There are 5 ways to turn a row about zero (a turn may also mirror it). The second row of each pair is the first, turned, with some noise. The first 50 pairs use one turn. New pairs use 3 turns, one after the other, and a turn may come again.
Some pairs, each with its turns in order after it:
[-24   4   6  -5  -3  -7  -8   3   3]
[ 16   5  12   6  -4 -13   8  -6   9] => fub

[ -1  11  -4  23 -41 -16   3  -1  41]
[ 36   1  14 -33  17 -37  -3  -8  11] => bofoz

[ -2  -1  -1   0 -19  -6   8  -5 -15]
[ -6   8   8   2  15   0 -13   9 -11] => vobuv

[  0   6  -3   4 -41  -5  33  -8   1]
[  5 -29  -7 -17 -12  21   8  27 -17] => Mosa

[ -1  13  -2 -12 -41  -6   1  32   0]
[  6 -15  28 -29   6  -5 -32  10  -7] => bofoz

[10  6  4  9 41 -3  6 -6 -5]
[-10  26  -1 -15 -10  18  14  18  -7] => fub

[  4  17   5  20 -20 -14   3  -3  -7]
[-13  -6  -2  17 -28   1  -5 -12   6] => fub

[-12   5 -23  30  -1   2  30  10 -36]
[-11 -27   5   2 -16  31  24 -12  30] => zikar

[ -3  27  -3  15   4 -16   9  -4  12]
[  3   9   1  -7   8  -2  34   5 -10] => vobuv

[-12   3   1  -8  -8  -6   1   5  20]
[  3  16  -2  -2 -15 -14   0   1  -1] => zikar

[ -6  -6   0  -7 -12 -22  -4 -11  41]
[ -8  24  -3  -9 -19 -25 -18 -11 -16] => zikar

[ -2  -7   7 -13 -13   2 -15 -16  15]
[ -9 -16 -16  16   1  18  -3   1  -5] => vobuv

[ -2   3   6   8  -5 -22   5   1   5]
[  6  -6  12   2   9  -2  13   1 -14] => vobuv

[ -2  -6  12   4   1   6  19 -21  -3]
[-15  15  -7  -8   5   0  -3 -20   0] => fub

[  2   1  25  24 -11 -15 -17 -21   5]
[-10   8 -11 -26   3  10   1  -6 -32] => zikar

[  2   4  -1  41   9 -12  -9   1   4]
[17  2 22  1 15  6 26 -7 17] => vobuv

[-11  12   8 -18  -3  -6 -17  -8   0]
[  3  13  10  -2  -4   0  -6  24 -14] => zikar

[ 16 -18   8   3   9   3  24  14 -20]
[-22 -15   5   2 -16  11   3 -25  -5] => bofoz

[ 13 -22  -2  29 -16  -6   6 -12  -1]
[13 -3 25 -2 14 27 -7 10  1] => vobuv

[-15   2  -4   7  36 -22  -8  15  -8]
[  8  -1   5 -11   6 -27  16 -36   5] => vobuv

[ -7   1  35  -4 -38   4  -5  -6   0]
[ 10  -1   2 -20   3 -19  -8   6 -43] => bofoz

[-20  -7   8 -31   1  -1  -7   3 -25]
[38 19 -5  9 13 -5 -5 -6 -5] => fub

[-18  -5  -8   5 -11  -4  19  13  19]
[  0  11   0  -5 -24 -12   8 -15  19] => zikar

[  0  18  -8   7 -13  -2  -3  15  12]
[  2  -2   2   4 -13 -16  22   0  -9] => zikar

[ -5 -10   7 -30   4  15  -4  -5   0]
[ 16   2 -14   3  16  -5   4 -22 -13] => Mosa

[ 13   6  41  -9  27   5   6 -14 -13]
[ -9  39 -15  14  10  14  23  -5 -12] => fub

[ 13 -15  30  -2   2 -11   9 -24   5]
[-17  -9   7  -1 -10  -6  28 -16 -23] => Mosa

[ 9 27  7 -8  1  8 29 -2 -4]
[ -9 -27  -9  12  12  25   6  -1   1] => Mosa

[  3   0 -22  -8  -3  18   0 -26 -34]
[  3  -3  -5 -27  40  -2  14   7  10] => Mosa

[ 10   6   6 -18  13  16  41   7  10]
[-10 -34 -12  22  16   8 -13  -9 -17] => Mosa

[ 9  5 -3  1  7 11 -7  4  7]
[ 4 10 11  5  0  9  5  3  4] => bofoz

[ -4  -6  -2 -11   1  17  -8  15 -36]
[-13 -12  -2   8  -2  33 -16   4 -16] => bofoz

[ -2 -38   1 -10 -16   0  19   0  -4]
[  2  -1 -25  -8  24  -9 -20 -11  17] => fub

[  1  -5   8  -7  41 -25  -6   0  -4]
[ 16 -21  -7 -21   6 -21   9 -27  -1] => vobuv

[-10   1 -29   0  -2  -6  11   5   2]
[ -4  25   4  -5  -4   7   1 -14 -15] => vobuv

[  3  -5   8  -4  10  36 -32  -1 -14]
[14  6 16  0 44  9 10 13 -5] => zikar

[ 12 -19 -41  -2  -3 -14   4 -13   0]
[ 11 -19  14 -17   9 -34   0  18   8] => Mosa

[ 10   6 -41   5   3   2   2   1  15]
[ -3 -28  12 -26  -8  13 -11  11  -9] => fub

[ 11   4   1   9  31  -8 -13   7 -13]
[-21  10  11   4   5  -7  -5 -17  23] => Mosa

[  2 -10  -5 -27  16   0  24 -25  -2]
[ -9  -8 -20 -35  -3   6 -14  -4 -15] => vobuv

[  3  -8  -2  -1 -10   4 -11 -15  -5]
[  2  -2  14 -11   9   2  -8  -6 -10] => zikar

[ -5  13 -41 -29  -7  16   3  -8 -11]
[  5 -32   9  25  18  13  -6  28  12] => bofoz

[  0   9 -19   5 -23 -15   7   3  -2]
[ 14 -21   3 -18   5  -7 -11   0  12] => bofoz

[ 15  -9  14  -6 -29  12  -5  26  -8]
[ -4  -4  26 -23   5  13  -9  -4 -28] => bofoz

[  4  -6  11  20   7  -6 -41  -3  32]
[  0  36   6  24 -26 -23  14   4   5] => Mosa

[  1   1   1 -18  -5   4  -3  -5  41]
[ 13  25   1   9  -7 -27 -11  -8 -13] => zikar

[ -7  -6  -7  -9   2   1  -1 -29   7]
[ -2   8  19 -11  13  10  -9 -18   2] => fub

[ 39  -5  -7   1   8  -6 -29  29  -2]
[-12  18  22 -28  -1  36  12   2  14] => bofoz

[  5  -5 -12  -1   2   9 -11 -38   3]
[-15   8  26  -4  14  18 -17  -8  -6] => fub

[ 38  -1   8  -6  -5   8 -19   1  12]
[ -6  -1 -27  11 -11 -22  21  -6  13] => Mosa

New pairs. What belongs after each?
[18 17 30  0 11 -7 -4 12 -5]
[-20  -9 -15 -20  -3  -9  21 -14   6] => vobuv vobuv Mosa

[  0  41 -10  25 -13 -10  -2  22   3]
[ 24 -23  -7 -27   6  11  -3  31 -11] => vobuv fub Mosa

[ 15 -20 -19  -2  12   8  16   1  16]
[  0   8  -6 -16  -1 -21   1  23 -19] => Mosa Mosa bofoz

[-26  15   1  29   0  -1   8 -20   6]
[ -6  10   3 -29   0 -29 -21  -1   5] => Mosa vobuv bofoz

[  3  12   1  13 -15   8  19 -28  -3]
[ -6   0   2  24  17   5   8   1 -30] => vobuv vobuv vobuv

[ -4 -22   4  -4  11   9 -11  -3  22]
[ 11  22  -2  15  -7  -2  -1 -15 -14] => bofoz Mosa bofoz

[  1 -13   0 -12  -7  -5  -4 -13 -41]
[  7  -6 -12   7  12 -12  33  -4  22] => vobuv vobuv bofoz

[ 20  -4  10 -33  -1  12   3 -30 -23]
[ 15 -14  26 -17 -29  19   3 -20  12] => zikar Mosa fub

[-12  19   8  -5  -9 -12   5  -8   5]
[ 9 13 12 11 16 -4  8  5 -6] => vobuv Mosa fub

[  2   0   7 -25   0 -29  -5  -3  -4]
[  3 -12   7  -4  24  -6  -4   4 -28] => bofoz Mosa zikar

[ -3  41  -5  21 -21  -1 -17  -4 -26]
[  2  34  27  -3 -31   3   8  29   2] => fub fub Mosa

[ -8  29   2   1   0 -20  21  -1   0]
[  4 -26 -15  16   3   6 -10 -11  10] => bofoz Mosa fub

[  3  26  18  -2   4 -10  -3 -18  25]
[-11  13  13 -17  -1 -20 -22  -5  19] => fub Mosa vobuv

[ -2  -2 -20 -41  -9   9 -10  -2 -13]
[ -6   6  20  37   9  19 -10  -2 -13] => Mosa fub bofoz

[ -3 -41 -12   6   6 -41   4  39  13]
[  5  24  14  13  22  30 -26  45   5] => fub vobuv vobuv

[ 23  12 -27  23  41   8   4 -21 -17]
[  3 -25  14 -23  -1   3  17  -3 -52] => Mosa vobuv Mosa

[ 23  23  -8  12 -19  -8   2  -8   5]
[ -6   1  10 -35   8   2 -11  14  -8] => bofoz fub fub

[ 10 -38  12  25  -8   4   8  21  15]
[ 38  -6   6  16   7 -29 -14  12 -20] => Mosa Mosa zikar

[ 1 27 16 -7 27 -5  3 -3 20]
[-12 -23   7 -10  11  -7  28  16  12] => Mosa bofoz Mosa

[ -1 -34  -2   3  11  -3  -1 -10  23]
[-20   7 -12  19   5  -9  20 -17 -13] => zikar fub fub

[  7   1 -17 -16   7  -4  21 -22  -8]
[  2  -6 -23   1  28   5  11   8  -7] => fub zikar zikar

[-19   1   0  -7  -5  -6  12 -20   6]
[ -9 -12   4   3   9  -8  24   1  -7] => vobuv zikar fub

[-16 -25  -4  18  15  -6 -15 -16   3]
[ 2 19 12 -6  7 18  9 30 -7] => Mosa fub vobuv

[-14  -3  -4 -26 -13 -41  10  -3 -14]
[ 27 -18 -22  19  26  -3  -2  14  -2] => bofoz Mosa vobuv

[ 12  -4  10  21  10  11  -2 -10  13]
[16 -3 11 -2  3 10  6 25 -9] => zikar fub zikar

[ 20   8  -2 -21  27  10  -3 -17 -25]
[ 9 29  5 12 11 13 13 27 20] => Mosa zikar Mosa

[  4  -1 -14 -20 -18  -2   7  -7   1]
[ 9 -5 12  5 24 -5 11 -5  1] => vobuv bofoz zikar

[-20  -1  23 -14 -41  19   7   0 -11]
[ -4  -4 -10   8   1  24 -20  38  25] => zikar zikar fub

[ -3   4  14 -15  -7  -4   9 -15  16]
[ -3  -4   2 -18  11 -10   8   8 -18] => Mosa bofoz Mosa

[  4  -3  19 -20   2  13 -32   1 -23]
[  9  -1  15 -19  36   4  20  -2 -11] => bofoz bofoz zikar

[-12 -11  -9  36   0  10   5  -9   1]
[-25   1  -2 -11  -5  28  -2 -11  11] => fub vobuv zikar

[ 17 -11  27   4  -5  -3   1   6   4]
[ 18  -4   0  -2   0   9 -15 -22   4] => Mosa bofoz vobuv

[ 15 -10  14 -11  -1 -30  21   5  11]
[-10 -17 -11  27  20   6 -14  -3 -20] => vobuv bofoz bofoz

[ 8  4 16  7 39 -5  5 -2 24]
[ 24   5  -9 -16  -2 -35 -18  15  -2] => Mosa fub bofoz

[ -1  -3 -18 -33  -9  41   4  18  -8]
[ 21 -33   4   1  -1   2  36 -20 -22] => Mosa Mosa vobuv

[-37  14  38  14 -15   4   4  12  -4]
[ 26 -38  15 -18   0   0   3 -24 -16] => vobuv zikar fub

[ 41   3   4  -9   9  -6   2 -10   7]
[  3   0 -23   0  -9 -11  18  10  30] => vobuv vobuv Mosa

[ 18  -6  -2   3 -20   6 -14  11   5]
[15  1 16 19 11  6  0 -4 -8] => fub zikar Mosa

[-15  11   1   1   3 -15  -7  -3  -9]
[ -9   3 -10 -10  -8 -14  -8  -6  -2] => bofoz zikar bofoz

[  0   0 -20   3 -29   1  -2   6   8]
[ 2  4  8 18 11 -7 13 24 -2] => zikar fub Mosa

[-20  -9  -5   1  -9 -29   3  25 -15]
[  4 -24  10  21 -23   1 -13 -18  -3] => Mosa Mosa zikar

[  4 -20   8 -10  -8   0 -35  13  -7]
[  6  14 -27 -27  -8   7   7  10  -8] => vobuv bofoz vobuv

[  4  -3 -31  -2   1  30  -3  -1   7]
[-13  21  -6 -19  -4 -14   3  -3 -26] => Mosa Mosa zikar

[  1  -1  -5  27   3   4 -12  26  24]
[ 19   3  -5  -2 -31  -8   1 -26   4] => Mosa vobuv bofoz

[  5   3 -13  -1   1  -7  -9  41  18]
[ 10  14   3   9   9 -35  15  11  -6] => bofoz bofoz vobuv

[-13  -7  -8  18  -3   5  -3 -13  23]
[ -1   6  14 -21   4  -9  -8  -1 -21] => fub vobuv Mosa

[ -5  19  -2 -18 -10 -18   7  21  -3]
[-11   0 -24  -3  14   2  23  -1  -8] => fub zikar bofoz

[-24  -2   6  -2  -2 -13   4  34  24]
[  1 -16  18  -8 -11   3  16  39   9] => bofoz fub vobuv

[-1 -1 16  1  3 -1 -1  1  8]
[11 -9  2 -5  3 -1  8 -1 -9] => bofoz fub bofoz

[-11 -10 -17  -3 -10  -1   6  -1   6]
[ 1 -6 -3 -1 17 13 11 -8  3] => fub vobuv bofoz

[  0  20  -4   9  -4 -17  -7  18   1]
[ 15 -11  -2  -8   7  15  -4 -19   8] => bofoz vobuv bofoz

[  1  16   5  -9 -13  10 -24   2  20]
[-17  10  -6 -10  27  15  -4   3 -11] => fub bofoz vobuv

[ -6  -2   2   0  16  41  21  -2 -27]
[  1  30 -17  13   3   7  40  -5  -2] => Mosa zikar zikar

[  9  22  -9 -41   2  16   8   6  -8]
[-34  -9 -26  18  10   4  15  12   9] => zikar vobuv fub

[-13 -12 -10  -7  13 -18   3  18 -36]
[ -1  15   0 -12 -24  30 -14  19   2] => Mosa zikar bofoz

[41 35  7  2 33 -8 -3 -1 23]
[ -1  22 -17  -1  -1 -15 -29 -35  37] => fub Mosa vobuv

[ 10   0 -15  -4  31 -11   3   1 -21]
[ -8   8 -12  25  16 -19  11  13  -8] => fub bofoz fub

